The rows are grouped in 4 different ways at once. Each group adds its own fixed numbers to the row, and there is some noise. The rows also spread widely along 15 directions, which tell nothing about the answers.
Some rows, each with its group in each grouping after it:
[ -5 -12  11   2 -25  -7  -9  10 -24  19 -25   6   7 -19  13  14  -5  18
 -14 -31  -1 -24   5 -13  29 -10  19  30  28  -6   4  -7   5 -11   2  -4
  -1] : defa E z_549 z_905
[-10 -34  35  17  -3  16  -3  -8 -10  -4  -5  10   1   6 -33 -15   7  10
   0  15  -1   0   7  -4 -10   0 -35  26   3   6  -6  28  14   3 -12   6
  -7] : nug E z_782 z_838
[-24 -33  28 -18  13   6   0  26   3  13  -7   9  10   2   9  12   0  27
  -4  -6 -15 -52  13   0  22 -11  -9  10   7 -28  -2   7   8  -9  -5   1
  -4] : nibab Z z_755 z_94
[ -7  -5  -2 -22   2   8  -7  14  14   2  21 -23  34 -13  16  12   8  12
  19  -2  24 -35 -29   1  38   8  38 -29   4  12  13 -17  -2   8  -2 -10
  -3] : bibo T z_782 z_568
[ 15   9   2  -1  11   8  10  14 -15 -16   1 -21  -5  23  27 -10  -7  11
  -5  22  -3  47 -22   2   1  21 -13  -7  -5   3 -12   6 -37   4  14 -13
   4] : defa V z_549 z_568
[ -6   2  27 -13   2  -7   0   2  17  -4   2   6  -2  18 -17   0  21 -10
  -7  -8 -13  -2   6 -25 -23  15 -13   6  18  -2 -17 -12  15  14 -44  -9
 -16] : bas V z_755 z_233
[  6 -56  13  21  -2  12   5  -7 -31   8   5  32  -1  -1 -15 -30 -16  28
  -3  15   6 -29  22  21   2 -26 -10   9 -22  -6  15  40  11 -17  17  21
  15] : bas Z z_755 z_905
[-16   3   4  16 -14  13   8 -16 -11  -1  12  -8  -5  20  -2  15   4  -2
 -20  30 -18  18 -14  -4  -7  12  -1  22  -9  42  41   2 -18   1 -11  19
 -28] : nug T z_782 z_94
[ 13  -2  -7 -15   8  -1  12  10 -22  15 -17  -2  29 -11   4  -4  -3   1
  11 -17  20 -18  -8  17 -22 -30 -38 -29  24 -22 -12  -9  -1  -7  -9 -14
   7] : bibo V z_782 z_838
[ 17  -2 -11  -8  19  13 -12 -12 -22  29 -14  16   9   0 -26  -9 -20  -4
   4   6  18   2   6   0   2 -13 -20   8  -3   2 -11   1   7 -17  28 -11
  33] : pif T z_755 z_233
[  1 -30  28 -12   4  24   1  15  13  -7   6  15  -6  12  -8 -28  -9  22
   9  18 -20  -7  16  26  -3 -31  -2  -2  11  -3 -19  28   4   2 -20   1
  -3] : nibab Z z_549 z_233
[ 11 -17  22  -2 -13   4 -14  22  -9   5   4  -1   0   8  -2  -6  -1  -7
  11 -36  11 -11  -7 -40  27  28  20   6  -2 -24  -9  -8   7  -7  10  13
   0] : pif Z z_549 z_233
[ 28  10  -9 -19  13   2  13  25 -20   7   1  -3   0  15   6  -7  -8  -8
   3  -8   3  12 -11   4 -10  -1 -21 -22  -5 -20 -13  -8 -21 -17   7  -2
   8] : bibo T z_549 z_838
[  1  11  -1  -1  -2  24  -7  -3 -21  24 -14   0  11 -10 -22   0 -16 -13
   8  32 -26  24   3 -14  23  -6 -31  44 -13  17  33  -4 -14 -30  19  22
 -12] : bas Z z_755 z_233
[  3 -13  17  -9  24 -12   1  -8   0  -6  15   7   2  29 -11  11  21   9
  -5   5   2 -30  -8 -13 -22  30  22  -9   4  25  12 -30   9  26 -37 -29
   0] : nibab E z_782 z_568
[ 13   1   9  -3 -16  27   7  22 -28   5 -12  -2   4  34  12  -7  -5   0
  -4 -27  -8  44 -14   4 -26  -1 -16  -8  13 -19 -14   1 -19 -12 -11   3
   4] : bas E z_782 z_233
[ -2  -1   0 -14   8  -4  -7 -19   3   9   1   4   5  -3 -30  -1   2  -1
   5  10  11 -27   4 -10  -6  -4   5   2   3  24   2 -13  11   8  -8 -10
   4] : nug Z z_549 z_568
[  9  -6  -8  35  -2  -7  12 -25  -2 -16   6 -14  -2  -1  30 -17  -5  21
 -15  19  30  21 -11   6  -6   2  25 -17   6  31   2  12 -11  23  14  -6
   4] : bas T z_549 z_905
[ -4  28 -25 -31   6  -9  -1 -16   8  12   0  -4  15  -1 -13  12   5 -11
  -6 -10  22 -23  -6  -4 -20 -10   5 -17   9  17  -8 -33  -4  10 -20 -22
   6] : nibab Z z_755 z_568
[-39 -10   2   4  14  -4  -6  -2  -1  10   2 -16  25  20  25  35  17   8
  -6 -23  19 -34 -23  -8 -12  21  -2 -20   0 -14  22 -23   0  13 -10 -14
   1] : bibo Z z_782 z_94
[-27 -21  17   2   2   1   3  23   6 -16   2 -14   3 -17  24  -2   3  36
 -28  27  -8  -9   2  14  44   1 -12  19  -8   1 -19  38 -29   0  10 -10
  -4] : defa E z_755 z_838
[-17 -11  -1 -13   8 -14   4  -7  24   1   1  -4  19 -15  -9  -5   6   4
  12  -5  19 -61   6   7  -7 -29   7 -28  10   2 -11  -1  25  16  -7   7
  -9] : nibab V z_549 z_905
[ 27   7 -17 -14  -3 -30  -5   4   2   8   6  17   6 -27  -3 -30   0 -14
   5  -5  -2 -36  14   9   2 -23  20 -20   7 -14  -3 -15   3   7 -27 -12
  12] : defa V z_755 z_838
[-15 -18   0  15  -2 -15 -29   6  -2  10   0   0   5 -18   2   2   5  -2
 -15  -4  12 -18  -8 -18  41  23  10  15 -22 -15   2   5 -12   7   7 -20
  23] : nug T z_549 z_233
[ -8  -9 -31  17  12  -8   7 -35 -17  10  -6   5   8  -7 -16  -9  -4  -1
 -26   6  53 -20   0  23 -36 -26 -28 -24 -19  14 -20  17   0   2  22  -8
  35] : bas T z_782 z_233
[-35  -2  18  16 -32  32 -35 -15  12  14   5 -21  22  13  -9  13   5  -7
  16 -20  20  16 -23 -26  14  13  25  12  -4   7  24   5  13  -1  11  16
  -7] : bas T z_549 z_838
[ 16 -30  10  29  -2  13  12   4 -34  -7  12  -6   1  18  24 -19 -12  12
   6  13  -1  12 -14   4   5  13   0  -7 -19   0  33  10 -19  -2  12  20
  -5] : nibab Z z_782 z_233
[ -3 -12   2  -9   6   3 -11 -13 -20  44 -21  34  -4   1 -27  16 -21   9
  -4 -13 -10 -53  23 -12   8 -21  24  25   8   9  21 -13  42 -25  22  13
  13] : bibo T z_549 z_233
[-26  -2   0   7 -20 -11 -15  -7  19   9   6   1   1 -33 -29 -11  10 -23
   0   8  -6 -40  17 -15  23 -16   4  24 -19   4  12   5   6  -5  -5  31
 -17] : bas Z z_549 z_838
[  0  15 -16 -35   3  -2  12   5  24  -8  26   4  -1  12 -30 -26  12 -27
   6  -4  -3 -24   7   6 -33 -18  -3 -38 -18  -5 -27  -4   4  -1 -23  26
  -6] : bas E z_755 z_568
[  8  -4   7  -9 -10  25 -15   1 -11  20  -3 -12  28  -4 -11   3 -11  -1
  31   1   8   6 -15  -9  20  -9   5  10  13  11  24 -13  -4  -9   2  -1
  -6] : pif Z z_549 z_905
[  9  -3 -12  11 -10  -4  -2  22 -26   3   2  16 -26  10   9 -19 -13  -2
 -26  -7 -15  19  -1  -2   9  10   4  11 -23 -24 -14  19 -29 -12  13   6
  16] : bibo V z_549 z_94
[-20   8  27  -2   2  20 -21 -11  31  -2  -1 -22  29  19  -1  -4  17 -13
  40 -11   8   7 -17  -9 -24   6 -10 -24  23 -12   0 -14  25  21 -20  -3
 -13] : defa V z_782 z_568
[  1  -4  17  -9 -16  31 -11  10  10  -5  19 -20  23  30  17  -5   7   7
  26 -23  15  17 -30   6 -15   7  29 -36  16  -2   8 -12  -7  19 -35 -16
  -4] : nibab Z z_782 z_838
[  8 -10   3  17  22  18   6   0 -23   2  -9 -18  13   9  16  -8 -13  10
   7  27   8  30 -13   7   1   5 -38  -2  -6   4   6   6 -25  -7  28  -4
   8] : pif Z z_782 z_233
[-22  -3 -24  29 -29 -12  -5  -9 -18  -2  12   1 -18  -6   7  -2  -3   3
 -53   0  14  -3  -6 -15  28  24  28  23 -46  11   0  28 -31  -4  30  12
  15] : bas V z_755 z_568
[-10  -2   1 -17   5  11   1  -8 -10  17   5 -21  29  21  -3  36  -3   6
  22  -9  25 -32 -31 -32  10  19  27 -14   3  25  34 -34  16  -2  21  14
 -17] : nibab V z_549 z_94

New rows. What belongs after each?
[-18  -5 -21 -33  11  24 -17  21   9   9  25  -7  20   4  -5   3  -4   9
  -6  29   0  -2 -21  33  24  -7  -5 -17 -33   0  -4  17 -42  -6  -3 -25
  25] : nug T z_755 z_94
[ -4   2  17  -8  26   2   7  16  11  -1  -1 -19  18  11  29  11   3  22
  17   5  -4 -16 -14  -8   7  14  10 -24  19  -1   8 -20   9   9   3 -10
 -11] : bibo V z_782 z_838
[ 10   5   4 -14  15  19   9  13 -10  10 -11  21 -17  22  -2  -7 -18  24
 -20  29 -45  20  18  15  -4 -14  -2  25   2  13  -4   7 -12 -20   3   0
   3] : bas E z_755 z_905
[ -2  26   1 -14  22 -31  16   5  30  -8  -1  -3 -14  14   8  -4  18 -10
 -16 -23   0 -27  13 -29 -24  15   8 -25   9 -12 -36 -24  20  11  -7   5
  -7] : bas E z_755 z_838
[ 11   8  -8   0 -19  -5  22   6 -18  -7   4  -9 -17 -17  -1  -6  -9   0
 -21  28 -21   2   2 -10  32   0  13  29  -8  41   8   5 -21 -15  20  35
 -29] : defa E z_549 z_233
[ -1  -6  -9  27 -18   8 -16  -2 -43  20 -14   8  10  -7   7  -6 -14   0
 -13  10 -16  24  -2   7  17  -7 -10  34 -13  -4  37  12 -34 -15   3  -2
  11] : nibab E z_755 z_838
[  2  13 -14 -20 -22 -18  16  12   3 -15   4 -25  11 -25  -3   0  17  -6
 -24 -16  36  -8 -16 -12  10  -5   1 -12  14  16 -43  -2 -25   9 -14 -12
 -11] : bas E z_549 z_838
[ 22 -15  11  -7   5  11  -1  21 -20  11   1  15   6  12  11 -10 -10  19
  14  -8 -18 -13  -2   9   7  -5  34 -10  15  -7  20 -12   5  -9 -13  -8
   8] : bibo E z_782 z_838
[-26   0   2  -2 -20  41 -32 -13   9  23   0  -8  28   3 -25   3  -5  -8
  25  -4  11   6 -14   2   4 -16   3  10   6   7  14   0   4  -2  -5   0
   5] : pif Z z_782 z_94
[ 19  -5  21   8  11   8 -17  -9   7   5 -12  -3  20   6 -15 -31   2 -16
  42  -3  15  23  -4 -20 -19   2 -17 -15  21 -16 -10 -10  25  15  -9 -10
   8] : bas V z_549 z_233
[ 27  -2  19 -23  15   6  15  26  -3   2   3  15  -5  10 -16 -20   0 -10
  18  14 -38 -10  13   8 -16 -17 -28   1   7 -11   1 -12  -3 -12 -34   9
 -18] : nibab Z z_782 z_838
[ 18  18  -4   6  -2  18  -5   5 -19  30 -31  24 -19  11   2 -16 -28  -4
   3 -26 -18  16  15  -7  -8 -15   4  16  14 -25  -8  -7  15 -25  25  21
  15] : bibo Z z_782 z_94
[-10  25   4   1   6  14 -12 -20  -2  26 -10  -8  14  26   5  27  -3 -13
   6   2 -15  15 -13 -27  -6  16   9  16   9  23  44 -35   7  -2   1  11
 -18] : nibab T z_755 z_233
[ -6 -22  16  15 -15  -7  -6   6  16 -18  17  -9   6 -25   2 -23   7  11
   6  33 -14  -7  -4  -5  43   6  17  14  -5  17  14  21 -14  16 -12  10
 -26] : nug V z_549 z_905
[ -2 -15  53   6  12  17  -4   5  -7  -2 -13 -12   5  36  24  21   5  25
   8  -6  -4  21 -16 -32   4  38   4  17  33   2  11 -15   9  10  -2 -12
 -18] : nibab T z_549 z_568
[-15 -34  19  29 -14  14  -9   8  -3 -10  11   7  -5   2  21 -19 -10  33
  -9  37 -34  13   2  28  27 -10  17  21 -13   9  25  42 -28   8  -7   4
  -7] : nibab V z_549 z_905
[ -4  -5  -2   3 -18   5   1  19 -22   3 -15 -16  25 -40  23   1  -6  20
  -7   8   2  -3 -13  10  46 -16  -1  16  21   8   5   7 -30  -5   2  -5
 -10] : bibo E z_782 z_568
[  2   8  -1  13 -19  19  27 -14 -29   4 -22  -7  10  -4  15  -8 -15   5
   1   7  -8  18   3  25 -31 -48 -30   1  32  15  20   8 -10 -12  -4  30
 -27] : bibo Z z_782 z_568
[  3 -33   5  20 -20   9   9 -16 -29   9   2  22  -3 -17 -29 -23 -14   3
  -6  21  -2 -25  18  15  -2 -35 -17  29  -4  17  21  26   3 -15  -1  31
 -11] : pif Z z_782 z_94
[  5  -1 -13 -15  17  18  18  11 -19  11  11 -10  24  19   7  -6  -7  -9
  23  18 -12   0  -9  19 -22 -20 -36 -32 -20 -15  32  -7 -22 -21   5  28
  -9] : bas Z z_755 z_94
[-24  -1  -6   7  11 -12   4 -34  -3  19  -9  11   3  11 -32  15   5  -7
 -10 -17  24 -54   5 -18 -31  -2 -10  -1  -7  13   3 -13  44  -2  15  21
  -2] : bibo V z_782 z_905
[-25  10  -5  22 -13  22 -23 -31   6   8 -13 -13  12   1   7   6  -2  14
 -13  12  17  34 -17   3  -3   3  12  17  14  28   6   5 -15  21  -6 -32
  13] : nug Z z_782 z_94
[-24   7  19   6 -34  41 -31  -4   1  20 -16 -19  33   6   1   8  -1 -10
  28 -31   9  23 -23 -13   5  -6   1  13  23 -10  19 -11   3   0 -11   6
  -9] : nibab Z z_782 z_568
[ -1  -5  35   4   2 -11  21  11   8 -21   7 -14  -3  14   9   3  24   3
  -1 -16   1 -16  -9 -38  -3  35   1  -4  18   6  -7 -14  17  13 -14  20
 -41] : bibo E z_782 z_838
[-27 -17  -1  27  -8 -15 -13   0 -10   0  -4  -2  -4 -14   7   4   5  14
 -43  21  -2  -1  -2  -6  29  16  -2  33 -22   8  -1  22 -30   8   3 -20
  12] : bas V z_549 z_233
[ 25   8  12  13  15  -8  -8  -7 -16  18 -29  -9  20 -14  22  -6  -8  -1
  31   0  -4   5  -1 -21   7  -1   1   7  37  -6  34 -37   5   5  -1 -14
  -6] : nibab Z z_549 z_838
[ 25 -11  -1  10   9 -20  -6  20 -21  12 -17   7  -1 -19   7 -21  -7  -6
  -3 -26  14 -22   6 -24  30  15   5   2   0 -32 -26  -9   3  -7  25  -4
  24] : pif E z_782 z_233
[ 40  13 -10 -11  29  11   4   6 -38  18 -11   0  13  27   7  -8 -16 -10
  31  -4   2  29 -15  -4 -27   7 -21 -24   3 -16  18 -32 -13 -13   9 -10
  18] : bibo Z z_549 z_568
[  2 -29  24  23 -21  33   0  -2 -23 -13  22  -5   6  27  10 -17  -9  21
  18  19 -12  31 -19   4   8  10  26   3  -6  23  42  24  -8   0   4  29
 -21] : bibo E z_549 z_568
[ -4   4 -11 -29  22 -11  -9 -11  11  11  13 -11  28  -6 -19  16  17  -7
   5   5  38 -35 -19 -17   4  18   0 -21   0  17  -1 -29   4  16 -12 -31
  10] : nug T z_755 z_94
[ 10 -14  -3  23   0  -2   8  -3 -21  -2   1   4  10  12  16 -34  -1  -9
  10 -15   8  11  -2  10 -30 -10 -22 -34  -4 -31   6  13  -3   3  -3  19
   5] : bibo E z_755 z_233
[-20 -10  12   8 -16   5   3  -8  -1  -3  13 -10   9  19   9  13   8  12
  -8   1  -2 -15 -15   2  -9   2  24  -5   5  25  27   0  -1  14 -21   6
 -21] : nibab V z_782 z_838
[ 19  19 -17 -34  -5  29  -1   5 -12  16   1  11   7   6 -25  -9 -19   6
   1  12   2  22  -5  19  -4 -26   3   0   8  20 -17   5 -12 -15  -4 -18
  17] : bibo V z_755 z_838
[  8 -13 -11 -25  19   5   4   7  -6  12   9  22   8   7 -22 -17  -9  12
  -4  15   1 -28  13  31 -18 -31 -12 -24 -12  -7 -15  14  -2 -10 -10 -17
  30] : bas V z_755 z_838
[-24 -17  11   9 -29  26  -4   2 -39  10  -7  -7  25  14   9  20  -1   9
 -10  -4  -8  19 -19   7  -1  -8 -21  21   4   5  38  11 -32 -11 -16   9
 -18] : nibab E z_755 z_568
[-31 -10  33  -8  25  13 -14  -6  41   4   4  -3   7  -4 -41  -4  12  -8
  19  25  -3 -39  15  -9   9  -8 -37  16  -7   3 -17  13  33   0   7  18
 -15] : pif T z_782 z_838
[-27  17   3  14 -20  44 -19 -31   9  13  -7 -11  19  11 -27  -6  -9  -8
  18  21  -8  38  -7  16 -21 -33 -10  15  11  33  20  14   4  -1  -3  17
 -14] : pif E z_782 z_838
[ 11  -2  -2  -2  22 -11  23  14   8 -15   5  -1  -9   4  19 -30  -2  14
  -9  16  -6 -10  13  11  -6  -9  -2 -26  -4 -10 -27  13  -8   4   9   6
   3] : bas E z_755 z_838
[ 14 -14  12  -8   2  -3  10  11 -17  19 -33  -5  22 -32  -4  -9 -16   6
  19 -17  14 -35  12 -14  23 -33 -18   3  39 -12 -19  -4  22 -18  27  21
 -10] : pif E z_549 z_233
[ -8 -10 -10  -5  27 -22   6   2  -7  -4  15 -28  38 -12  20  18  16   8
   0  29  17 -30 -27  -6  23  23  -1 -21 -12  23  35 -26 -28  16  -9 -22
  -9] : nibab E z_755 z_233
[ 14  -7  -4  -6 -18   3  19  12 -36   3   8  -5  10  16  12  10  -3   5
 -11 -15   3  -2 -20  -1  -8   0  14 -10  12  15  18 -14 -22  -6 -16   8
 -16] : pif E z_782 z_94
[ 34  27  -2 -31   5  21   5   6  -5  12   8 -12  13  28  -4   2  -7 -20
  34 -15   4  14 -22 -14 -16   6  19 -30  21  12   8 -43   6  -7  -2  10
  -9] : pif T z_782 z_568
[  5  21  -4 -11  28  15 -13   0  -9  37 -24  26  -6  31 -12   1 -17 -10
  12   9 -58   7  20   9 -33 -21 -12  16  13 -10  21 -29   7 -16 -12  -3
  11] : pif E z_782 z_94
[ 20  19  -5   2 -19  36  -8 -15 -12  13 -18   8   4   7  -8 -15 -19   3
   8  14 -13  54  -2  25 -23 -33  -3  17  29  26   7  -2 -16   0 -25 -16
   3] : nibab Z z_782 z_905
[ 26  -5  25   4  17  12   9  10  -5   7 -17   7   5  20  13 -29  -9   3
  32  -9 -18  14  11 -15 -18  -3  -9 -14  25 -30   3  -8  24  -9   7  23
  -8] : bas E z_755 z_94
[ 28   0 -20  -1 -34  -4   9  17 -39   0  20   8 -19   6   3 -10 -10 -12
 -27  -6 -11  17 -10  -2   7   7  23  13 -14   7  13  -1 -48 -12 -15   9
  -4] : pif Z z_549 z_94
[-30  -5  -7   7 -12  16 -15   4   9  -4  17 -33  32 -20   1   4   6  -2
   5  38   5   3 -32  10  42   3  -3   2 -27  24  22  13 -37   8   1   0
 -13] : nibab V z_782 z_233
[ 27  -2  23  -5  29  -5  31   0  -1  -9  -7   3  -9  21  13 -19  -6  13
   7  -4   5  -6  16 -13 -29  -3 -16 -22  29  -9 -25  -9  21   4   9   7
  -8] : pif Z z_755 z_838
[ -3   2  -7 -11  -1   6  -2   1 -18  12  15 -16  24  30   3  22  10 -16
  11 -26  18 -14 -27 -11 -22  19   4 -28  -8  -1  33 -36  -9  -1 -16  -4
  -3] : pif Z z_782 z_838
[ 11  -2   2  -6  16   4 -13 -17 -14  23 -20   7  32   5 -12  -3   0  -1
  23   1   8   7  -4   4 -31 -14 -31 -11  26  -8  16 -20   9   6 -25 -28
  11] : nug V z_755 z_905
[ 17 -28  17 -23  -5  25  -2  22 -38  12   3  16  -1   2 -29  12 -11  24
 -12  17  -4 -14  -6  -4  40  11   4  44 -12  25   6   3 -19 -22  -1 -15
   9] : nibab Z z_782 z_568
[ 25   8 -16  -8  23 -14  33 -14  -5 -16  11   8 -25  20  17 -23  -9  17
 -23  16   7  -8  13  16 -32  -4  16 -29  -1  21 -21   2  -4  10  11  -2
  11] : defa Z z_755 z_568
[ -5 -44  33  34  -2  28 -27  11 -18   6  -5 -17  36  -2  15 -16  -5  21
  42   4  15  19 -21 -15  42  21  -5   8 -10 -23  32  18  -3  -6  31  10
   4] : bas E z_549 z_905
[  5 -33  -4 -10 -13   1  26  27 -28 -20  48  -4   1  31  -1   3  14   6
 -20   5   2 -21 -25   9  -5  23  11 -26 -44  16  23   5 -36  -7 -19  22
 -14] : bas E z_782 z_905
[-34  21 -16   9 -11  20 -21 -41  15  12  -1 -12  26  -9 -35 -13   3 -25
  17  33  -4  18  -2  13 -19 -32 -27   6 -10  26  29  12  -2   3  -8  19
 -14] : nug E z_755 z_838
[ -9   5 -12   6  24 -11  22   4 -17  -5   0 -15 -14  22  19  13  -7  16
 -29  20  -1  -4  -5  -4   5  14  -4  -1 -23  19  -4   3 -25  -7  43  10
  -1] : pif E z_549 z_838
[ 31  -8  -1  13 -17 -10  37 -11 -48  -2  -7  -1   0  -4   8  -6  -5   3
 -19  -3  19   1  -5   2 -25 -16 -24  -5  21  19  10   0 -11  -7  -5  17
 -18] : nug T z_782 z_838
[ 20   0  -6 -17 -15  26   8  11 -39  12  -3 -18  25  13 -10  14  -4 -10
   2 -18  37  24 -35 -10  -1  12 -25  -4   0   9  -4 -15 -28 -15   2  -9
   4] : nibab Z z_782 z_233
[ 20  10  29 -26  -9  16  -3  45   2   2   0 -20  23  -3  13   1   7  -3
  32  -7 -29   9 -20 -23  39  15  15   7  27  -8  13 -30 -13  -6 -26   2
 -33] : nibab E z_782 z_838
[  6  13  -8 -17   1  28  -1  -8   7  11  12 -21  26  11 -28  -9  -2 -26
  40  -3  25  -3 -19 -12 -12  -2  -2 -31 -13  12   7 -19  15 -10  14  27
  -6] : bas Z z_782 z_233
[ 15 -10  -1  -2   5 -15   5 -26 -29  16  -5   5  31  -2 -17  -1   5 -12
  23  -9  26 -32  -6 -16 -27  -5 -15 -21  15   5  31 -27  22   5 -14   5
  -5] : nug V z_755 z_568
[  7  -9   9 -22  20 -26  -1  34  21  -5  14   3  -2 -14  -8  -9  22 -13
 -14  -7   4 -43   4 -14  18  21 -11 -12 -11 -26 -40 -13  -4   7 -23 -20
  10] : bas T z_782 z_233
[-20 -19   5 -29   4   2  -1  21   8   3   8  -4  25  -5   9  17  13  25
  -9 -18  22 -46 -11  14   8  -8   6 -22  18  -7 -19  -8  -5  13 -32 -38
  10] : bibo Z z_782 z_94
[-19  -1  12   1 -34  10 -16   8   8  13   4  -3  16  24  14   8   6 -10
   8 -44 -14 -12  -9  -3 -17  -9  33 -16  26 -18  20 -16  12  11 -39  10
 -14] : pif V z_782 z_233
[-11 -15  26  29  -4  -1  -6   4   9   6 -20  15  -9  -4   8 -29  -2   0
   3 -13 -28 -17  28 -10   0 -14   1  11  10 -29  -2  11  29  -2   3  32
  -8] : bas E z_782 z_233
[ -9  18  -3  -4  28  15  -6  -2  22  -4  -4 -19   8   3  -2  -3  -3   5
   4  42  -6  19 -12   5  13   7  -4   2  -7  28 -10  -4 -15  10  14 -14
   2] : nibab E z_782 z_233
[ 18  -6   5 -31   2  42  16  12   4  -1   6   2  22  22  10 -24 -22  32
  25  23 -14  22  -3  45 -25 -50   5 -40  32   8  -8  16  -5   0 -19  -7
   2] : bas V z_755 z_94
[-20 -37  20 -13  27   1 -18  39   2   6   7   2  16  18  10   8  12  20
   2 -15  -1 -39 -13  -3  19  27  -6 -19 -17 -47 -10   0  -6   3  -9 -25
  23] : nug E z_782 z_94
[  0   6 -24 -26  10  10   0  23 -19  16 -12 -16  31 -22  -9  -1  -9 -11
   0  15   6   7 -10  17  21 -23 -54  -1  -7 -12 -17   4 -42 -23  11  -9
  10] : pif E z_755 z_233
[  5 -13  13   8  23 -22  20 -15   3  -3   1  14 -21  28  -8 -10   0   7
 -13  -8   8 -37  17 -24 -35   8  12 -18  -3   5 -16  -5  40   8  15  19
   1] : bas V z_549 z_233
[-28 -14  13   8  -6  10 -22   6  -7  29 -25  16   0   5 -18   3  -7  -4
  -9 -32  -8 -26  17 -10   4 -14 -15  25  -2 -33 -15  10  23 -18  15  16
  13] : pif E z_782 z_233
[  6   4 -13  -3   3  10  20 -28 -32   7 -12  -2  -1  26 -16   2  -9 -10
 -10  -2  26  17  -3  10 -56 -19 -46 -12   0  16  -7   1  -2  -9  12   6
   6] : defa Z z_549 z_233
[ 19  -9 -10 -14 -12   8  15  12 -23   7  -1   1  10   1  16  -4 -13  14
  -6 -18  14 -20  -7  15  -1 -22  24 -22  15   6  -3  -8  -9  -5  -6  -3
   7] : nibab Z z_782 z_233
[ -1 -28  10  18  -1   1  10  -8 -22   6 -16  17 -10   0 -12 -22 -14  11
  -4   0   2 -18  21   5 -11 -26 -31  11  -5 -15  -5  29  12 -15  22  31
   1] : nug Z z_549 z_905
